The rows of a group lie close to one hidden flat surface of 6 dimensions, which passes through zero. Surfaces can cross.
Known rows, each followed by its group:
[-2 -8  4 12 11  4 11 -2 -5 -3  3]
digo
[-23  34  21  52  28  13  57 -23  12  19 -13]
Lopur
[-10  66 -29  16  16 -13  10 -60  40  26  28]
dek
[ 28 -17  -3   0   1 -17   2   8  -8  -1  45]
Suf
[ -6  25  -5   0  30 -11  16 -20 -28  -5   8]
Baduv
[ 14   3 -29  12  13 -26 -17  -2   7 -20 -14]
Lopur
[ 10  12   9   7 -21  -1 -27  -5  15   8 -33]
Baduv
[  0  28  20 -11  -6 -12  25  -6 -29  11 -16]
rigis
[ 13  12   6  31  -2  27 -53  15  21  -1 -32]
ruf
[  1  36  12   1 -27 -24 -13   5 -31   9 -43]
tibek
[ 14  -2   5 -15   8   7 -14  -7  -8 -12 -17]
tibek
[ 18 -65 -23 -28 -14 -32  -4  -8   4 -27  -8]
ruf
[-28 -31  15 -16  -7  55   0 -37  39  18  18]
Lopur
[-11 -21  15  -7 -11  10   4  17 -15  -5 -17]
dek
[ 37 -25  37  -5  -9  23  -2 -37  28   5 -27]
Baduv
[ -2  10  -3 -13  -3   1 -22 -42   7  -3 -29]
rigis
[ 13 -17  12  -4   3  -2   9  -6 -19  -6   3]
ruf
[ -4  -6   9  -6   8 -11  46 -10  -9  -1  -9]
Lopur
[ 18 -62   8  -2 -33  -9 -32  -2 -15   0  23]
Suf
[ -9  36  -6  12   6 -27   6   8 -40   0  -2]
Suf
[ 45  -6   5   2  -2 -25  21   7  -2   0  29]
dek
[31  8 13 -3  1  1 14  3 22  4 -3]
Suf
[  0  -5  13  -8 -10  10 -13   2 -12   3   2]
digo
[-10  -4  -1 -15 -15  -3   6  19  -3   5   8]
tibek
[ -1 -10  24 -17   2  35  27  32   7   1   4]
dek
[  0 -19  12 -13   2 -13  90 -25  10  21  58]
dek
[ -2   7  13   1   6   7  19   0 -10   6  10]
ruf
[  6 -19 -15   2  27   8   0  15  21 -27 -15]
ruf
[ 39 -22  27   9  -5 -16  13  -5 -15 -10 -36]
tibek
[  1   2   2   2   2  -7  -6  -3 -22  -5  -8]
Baduv
[ -9   2  -1  -7  -1  18 -15  -3   8   6  15]
Lopur
[  9 -13  12 -30 -27  36 -75   9  -6   7  18]
digo
[-14 -36  -5  -3  -5 -17  -4   3 -35 -17 -10]
dek
[ 16 -10   5  14  14  25 -28  -4   4  -3  21]
ruf
[-16  -9 -16 -55  -1   2 -14 -54   0  -5  -1]
Lopur
[-21 -33  -1   1 -26 -10  13  24  -7   6  12]
rigis
[  2 -46  -3 -11  -4  42 -21   1  60  -5  -4]
Suf
[ 33  14  25 -39 -21 -10  37  25  11   6 -17]
digo
[ 19   5  23  -3 -13  29 -69   4 -19   2  -8]
digo
[-26  40  21  -7  14   9  49 -16 -32  19  16]
Lopur
[  2  -1  -3  11 -11  -7 -12  33   1  -2 -15]
Suf
[-12  22 -11  -7 -10  17 -29   8  19   7   3]
Baduv
[-12  51  -5 -24  56  39   4 -50  -5  -1  37]
Baduv
[ 19  18  71  22 -23  14  12   7 -47  22 -40]
ruf
[-17 -22 -13 -41 -29 -17  51  15  24   7  18]
digo
[ -9  90 -36  43  22 -61  17 -12 -23  11   7]
tibek
[-11  -8  17   8  34  22  26  -8 -35   0  35]
digo
[  1  26  13  -7  14  11   1  33 -30 -10 -23]
dek
[  8 -21  16  27  11 -24  81   3  -8   9  27]
tibek
[ 16 -34 -22  20  30 -23  -7 -13 -11 -27   7]
Baduv
[-11   3   1   2   0   7  18  33  15  -4 -18]
Suf
[-20 -15 -10  19  14  -8   0 -21 -11 -10 -16]
rigis
[ -7  -7 -12  42  54   4  19   2 -12 -21  10]
rigis
[ 35  -1 -36  22   6 -38 -23  12  25 -13  12]
tibek
[ 25 -17  -4  34  10  12 -35  27  19 -13  -2]
rigis
[ 10 -72  13  16   8  19   6   4  14 -18  -8]
rigis

New rows. What belongs after each?
[-37 -49  21 -12 -21  30  33  44  16  -1 -32]
Suf
[ 21   4  -4  13  -7 -12  -1  45   7  -3  -3]
Suf
[  7  24 -17   2  20  -1 -24 -34   6   0  17]
Suf
[-31   7  23   6 -18   3  38   6 -20  22   0]
tibek
[ -3   4  -3  -8 -12 -16  -2 -17 -12   7   9]
ruf
[  5 -11 -14   2  18  29 -44  -2  16  -9  30]
digo
[ 9 -6 -2  1 -3 -5 -6 16  0 -4  5]
Lopur
[  5 -12 -17  -3 -12 -10 -32  -9  12  -2   2]
ruf
[-35  36   6  -6   9  25   9  -5  -1   9 -16]
dek
[  3 -24 -21 -30   6 -12  -7 -19  12 -18   2]
Lopur
[-13  36  25   6 -51   6 -13   1  -3  42  -5]
ruf
[ 31 -67  20 -21  16 -17  39 -14 -45 -23  19]
ruf
[-10  17 -22   1  -7 -19  -4  -4  15   1 -14]
digo
[ 35  -6   1   1  -8 -14  16  17  42  -7 -30]
digo
[-11  -4  12  -6  -4   5  10 -16 -10   2 -10]
Suf
[ 41  27 -13  18  53   6  10   1  37 -18   6]
digo
[40 11 20 -3  2 17 11 50  9  4 30]
rigis
[  4 -14   0   0  -8  -5  -7 -23  13  -6 -32]
Lopur
[-24   3 -14 -11  21  17 -19 -63   4   1  16]
Suf
[  1  -4  -3 -19 -22  -8  -3  23  -3   2  -1]
tibek
[-41 -34 -11 -19  27  19  18  16 -22 -21  19]
dek
[-18  20   3  -7  -5  32 -31  -4   2  19  27]
Lopur
[  4 -25  -2   4  -7  24 -25  25  23   1  29]
Lopur
[  0  22 -21   4   0  -2 -12  27  10   5  35]
rigis
[ 41 -40  14   3   4  -7   6   1   4 -16 -10]
tibek
[  6 -50   3  -2 -50  13 -19  39  56  10  -4]
Baduv
[ 25 -11 -12  35  40  -3  28  -1  37 -17  -5]
digo
[-17  38 -23  23  -1 -18 -36  19 -13  -5 -25]
Suf
[  9 -29   9  -7 -10  11   1   1  13   1   6]
Suf
[  2  23  11  11 -10   8 -16 -10  -7  15   7]
ruf
[  8   5 -18   4  35 -14  38  -5   2 -10  37]
tibek
[ 14  31 -19  25  20 -13   6 -44  47   6  -9]
Baduv
[ 14 -32 -17   3   6 -28  10  -9  -8  -9  33]
dek
[  1 -15  -7   0  -6   0  -6   2  14  -2  -3]
digo
[  8 -26  -6 -32  12 -66  62 -16 -56 -33 -39]
ruf
[ 19 -33  42 -24 -11  13  59  -3   3  10   4]
Suf
[ 20   3   5  -5  17  21 -15   6   9  -5  16]
digo
[  9  48  -6  37   1 -36 -13 -14  -4  -2 -61]
digo
[ 13 -38  11  -8  31   7  28 -19 -20 -15  22]
Baduv
[  0   2   2 -11 -11 -24   9 -18 -25   6   4]
ruf
[ -6 -31   6  38  10  -6   3  11 -17 -12 -20]
rigis
[  3 -29   5  12  18  22  -5  -2   0  -7  24]
digo
[  9  46   2  42  14 -21  13  29 -23   4  -7]
Lopur
[-42 -16 -24 -16  39  21  16   7 -10 -19  35]
dek
[-25 -27   5   1 -27 -18  13  -6 -18   3 -19]
rigis
[-12  -9  -1  -3  -5  17 -22 -17  22  -1 -18]
Suf
[ 32 -15  24   7   3  -1 -24 -38 -44   7  33]
ruf
[  2  52 -13   6  18   9 -17 -38  31   8  -5]
Baduv
[-9 51 -4 21 39 20  1 -4 -6  2 10]
ruf
[  1   8  -9  12  16 -16  -8  -8 -22 -12  -3]
Baduv
[  8 -43   8  -2   1  16   5   4  19  -3  14]
tibek
[ -7   3  10   1 -28   1 -14   7  -4   9 -21]
tibek
[ 28 -51 -17 -20 -31 -43 -43 -31 -12 -14  -5]
ruf
[-19  46 -17   0   2   2   7  -1  27  14  11]
Baduv
[ 12 -10  28  -5   9  -2  42 -21 -18   2  -4]
Baduv
[-33  15 -17  -5 -37 -53  36  -4   2  12 -38]
digo
[ 15 -10  25  -5 -16  -2  31  23  -1   5 -14]
Suf
[ -8  38 -14  -9  18  -2  -1 -19   4   0  11]
rigis
[ 12  11  -1  11 -11  -9 -10  30   6  -2 -20]
Suf
[  7  10  -1  17  24  16 -10   8   6 -14 -16]
ruf
[-14  10  -7   8  -2  -5 -13   2 -11  -2 -14]
Suf
[ 13 -13  21  -7 -20 -22  11  -5 -29   1 -25]
ruf
[ 24  67  28  -3  -4  -3 -24  -5 -43   7 -36]
digo
[-27  17 -26 -16  -3 -12  22  25   3  11  45]
tibek
[ 65  21  11   5  -3 -10 -20 -18  25   7  -2]
Suf
[-21  34  41 -15 -18  27  18  26 -50  34  40]
Lopur
[  1  11   6  -6 -13  -4 -15   1 -15   4 -13]
Lopur
[-12  16 -36  -8  18 -13 -10 -21   7  -2  33]
ruf
[-15  36   2  11   5  14 -16 -14   1  12   2]
Lopur
[ 18 -25  -3 -21  -8  18 -15  18  32  -3  17]
digo
[ 13  -7   1   3   3   3 -20 -15   5  -4  -7]
Baduv
